All rows are made from the same 11 directions, up to rounding. Whole rows:
In the rows, 128 means zero.
[[122 137 131 120 132  92 144 138 144  88 107 143 147 124 148  87 144 103
  146 112]
 [140  81 111 127 119 168 161 140 165 129 115  87  97  94 166 139 161 123
  179 157]
 [ 94 129 126 113 150 133 122 143 121 137 102 152 147 110 110 113  98 134
  136 104]
 [151 123 118 106 113 145 134 107  96 118 160 108 119 174 107 120 138 143
  108 195]
 [142 111 143  64  99 127 138 132 114  92 110  92 120 123 125 199 160 154
  124 159]
 [119 138 129 137 147 158 119 126 116 134 154 122 133 137 131  99  82 124
  115 147]
 [138 101 172 140 176 106 138 130 133 100 110 130 151 104 155  83 125  64
  166  85]
 [116 173  58 162  55 103 109 144 165 139  89 166 110 149 110 139 102 144
  110 108]
 [100 131 107 105 148 134 151 123 133 137 154 142 141 132 128 102 169 176
  141 169]
 [102 145  91 120 126 137 134 138 135 144 122 118 128 134 109 104 135 129
  121 140]
 [104 124 153 130 177 132 116 128 127 153 151 117 150 104 124 157 133 139
  124 120]
 [100 136 107 132 165 100 130 109 146 135 155 133 158 150 117 122 156 159
  140 160]
 [117 129 171 115 152 169 101 151 101 120 170 117 155 108 125 168  88 143
   87 170]]

The start of a row, then its end:
[147 117 132 126 132 109 135 119 132  97 143 105 140 151 130 123 156] => [108 131 168]
[ 74  88 101 104 182 150 144 154 158 146  84 100 150  83 112 121 133] => [119 185 132]
[153 144 157 148 142 103  94  86  94 121 137 119 130 174 117 130  60] => [ 99 105  96]
[117 153  91  93  98 141 148 109 128 163 124  82  83 138 127 155 161] => [166 117 121]
[151  96 154 137 145 100 147 117 124 145 122 150 126 110 124 121 200] => [114 153  88]
[139 125 139 167 152 149 105 113 104 168 165 130 127 144 104 117 101] => [114 104 129]
[112 143 119 148 170 124 137 103 153 138 160  88 131 141 159  99 129] => [116 143 134]
[ 92 142 108  89 162 144 142  95 105 160 156 125 129 151 115 108 133] => [191 132 149]
[170 124 132 123 101 120 152 104 128  98 164 110 109 158 158 124 178] => [137 127 175]
[103 157  78 124 112 147 136 135 134 153 135 123 118 143 112  96 133] => [144 112 149]
[107 171 104 122 108 130 137 131 145 144 155 117 117 129 144 140 159] => [166 101 140]
[123 156 137 118 114 129 140 148 124 124 119 130 120 108 147  98 139] => [107 109  90]
[132 128 122 120 104 139 100 151 108  98 103 134 142 145  94 132  62] => [106 105 153]
[111 151 160 107 136 123 119 115 134 100 136 137 134 117 181 171  77] => [181 133 111]
[125 125 129 139 153 136 120 109 107 156 150 143 133 145 106 111 117] => [140 123 131]
[104 143 108 137 121 160 127 178 137 139 125 127 137 101 116  96 124] => [ 99 104 140]
[104 169 120 134 144 138 126 118 118 156 141 127 121 135 134  84  98] => [126 109  92]
[115 168 118 163 124 107 120 131 159 122 161 151 142 136 155 118 129] => [142 112 135]
[ 87 132 132 125 195 127 120 127 133 148 140  90 160 119 114 125 122] => [112 130 127]
[129 191 118 108  96 105 158 112 131  86 132 134 109 156 188  52 122] => [128 119 103]
[102 178 135 134 118 105  92 136 134 122 105 137 137 124 135 164  58] => [132  98  72]
[149 130 116 122  98  86 139 113 135  99 117 146 125 156 129 126 162] => [136 137 136]
[149 123 133 145 104 136 151 148 128 129 135 179 117 109 145  76 170] => [121 130 117]
[105 153 112  85 132 121 139 127 112 111 107 106 135 145 116  90 116] => [116 120 124]
[127  98 114 109  99 164 151 167 139 118  97 152 116  89 138 117 142] => [138 154 144]
[140 127 133 137 115 133 131 137 123 129 128 146 122 122 130 111 134] => [118 122 120]
[127 101  87 132  92 185 128 164 136 121 109 147 119 122 115 110  86] => [134 141 187]
[ 90 146  83 125 133 124 135 137 148 123  92 143 137 134 125  69  90] => [121 152 116]
[149 121 135 130 133  93 132  90 127 108 113 122 121 156 141 120 118] => [115 155 104]
[129 130 171  94 150 117 140 129 102 142 164 105 138 107 117 164 217] => [140  96 127]
[133 135 130 172 117 126 101 140 129 151 143 167 135 126 108 144 117] => [130 102 120]
[110 137 108 119 135 116 127 119 112 140 147 173 150 154  90 106 147] => [171 118 157]
[132 128 106 103 119 111 156 113 120 143 104 108 107 140 111 100 182] => [114 138 104]
[ 82 152 105 113 128 106 117 143 146 146  99 145 143 111 107 164 130] => [164 124 100]
[166 148 112 124  49 106 139 114 128 113 115 151  86 153 143 147 153] => [155 115 114]
[140 114 114 139 121 130 151 129 148 133 132 120 114 122 142 111 175] => [119 147 138]
[117 147 129 109 129 129 150 116 154 102 135 104 116 121 193 127 124] => [153 150 129]
[146 120 162 119 113 116 131 164 122  80 110 145 146 104 137 115 141] => [ 87 119 122]
[126 116 150 104 115 136 141 183 125  87 136 171 162  92 129 117 174] => [134 114 173]
[128 120 128 106 125 126 145 150 128  99 113 122 140 119 127 100 151] => [102 133 145]
[124 156 122 154 111  96 115 147 163  91 124 134 147 131 150 130 113] => [106 118 130]
[141 134 122 124 117 156 139 112 132 106 168 105 114 151 166 119 111] => [151 128 187]
[ 99 135 106  51 133 142 142 125  78 132 124 127 140 154  70 107 145] => [168 109 169]
[166  97 146 144 107 135 113 121 133 108 101 105 106 126 145 173  82] => [102 147 117]
[124 156 113 133 112 113 147 135 136 152 134 127 114 122 129 102 190] => [117 109 100]
[134 106 158 158 157 138 127 163 115 129 129 168 156  97 116  62 132] => [ 68 127 109]
[132 113 166 129 183 142 118 115 105 113 138  90 146 133 135  99  73] => [ 77 134 125]
[138 113 146  58 109 155 145 133  82 109 118 118 117 125 113 141 142] => [152 116 151]
[140 117  96 165 116 136 140 102 140 176 145 165  99 141 128 111 154] => [164 151 125]
[109 129 108 137 122 126 128 138 150 144 103 156 125 110 130 131 121] => [146 148 102]
[121 111 129 117 133  68 129 117 144 101 100 189 157 132 119 151 153] => [171 167 119]
[122 133 120 136 150 123 125  95 112 153 154 153 132 157 114 105 122] => [160 131 132]
[143  93 153  93 143 127 130 127 103  98 118 108 144 132 108 142 133] => [113 136 157]
[141 136  98 153  93 111 136 142 154 143 130 116 114 130 116 136 194] => [109 113 135]
[ 80 154 121 140 166 175 110 145 121 143 172 161 160 124 131  83  56] => [159 108 164]
[129 110 133 140 149 138 129 136 123 123 129 144 143 125 123  87 115] => [104 141 137]
[144 116 184 119 120 147 100 161  93 107 105 144 138  94 120 157  73] => [ 98 101  96]
[ 90 176 112 112 110 117 108 149 140 103 110 139 147 129 132 142  74] => [148 104 123]
[126 124  79 127  84 144 129 125 152 141  72 110  86 130 131 152  88] => [137 155 107]
[179 115 142 140 104 108 123 100  74 148 135 174 112 166  78 106 159] => [118 104 107]
[ 94 117 148 110 186 134 124 149 117 119 146 135 180 111 108 109 130] => [125 126 160]
[124 128 148 124 149 144 113 107 104 128 136 146 131 138 136 124  61] => [151 133 117]
[110 196 113  77  64 114 161 175 151  62  92 110 116 108 184  90 144] => [107 101 108]
[126 152  79 137 107  98 118  86 129 149 114 131 110 184 100 129 110] => [152 129 117]
[137 125  87 191 123 108 117  91 162 150 130 159 114 165 134 114  97] => [143 163 122]
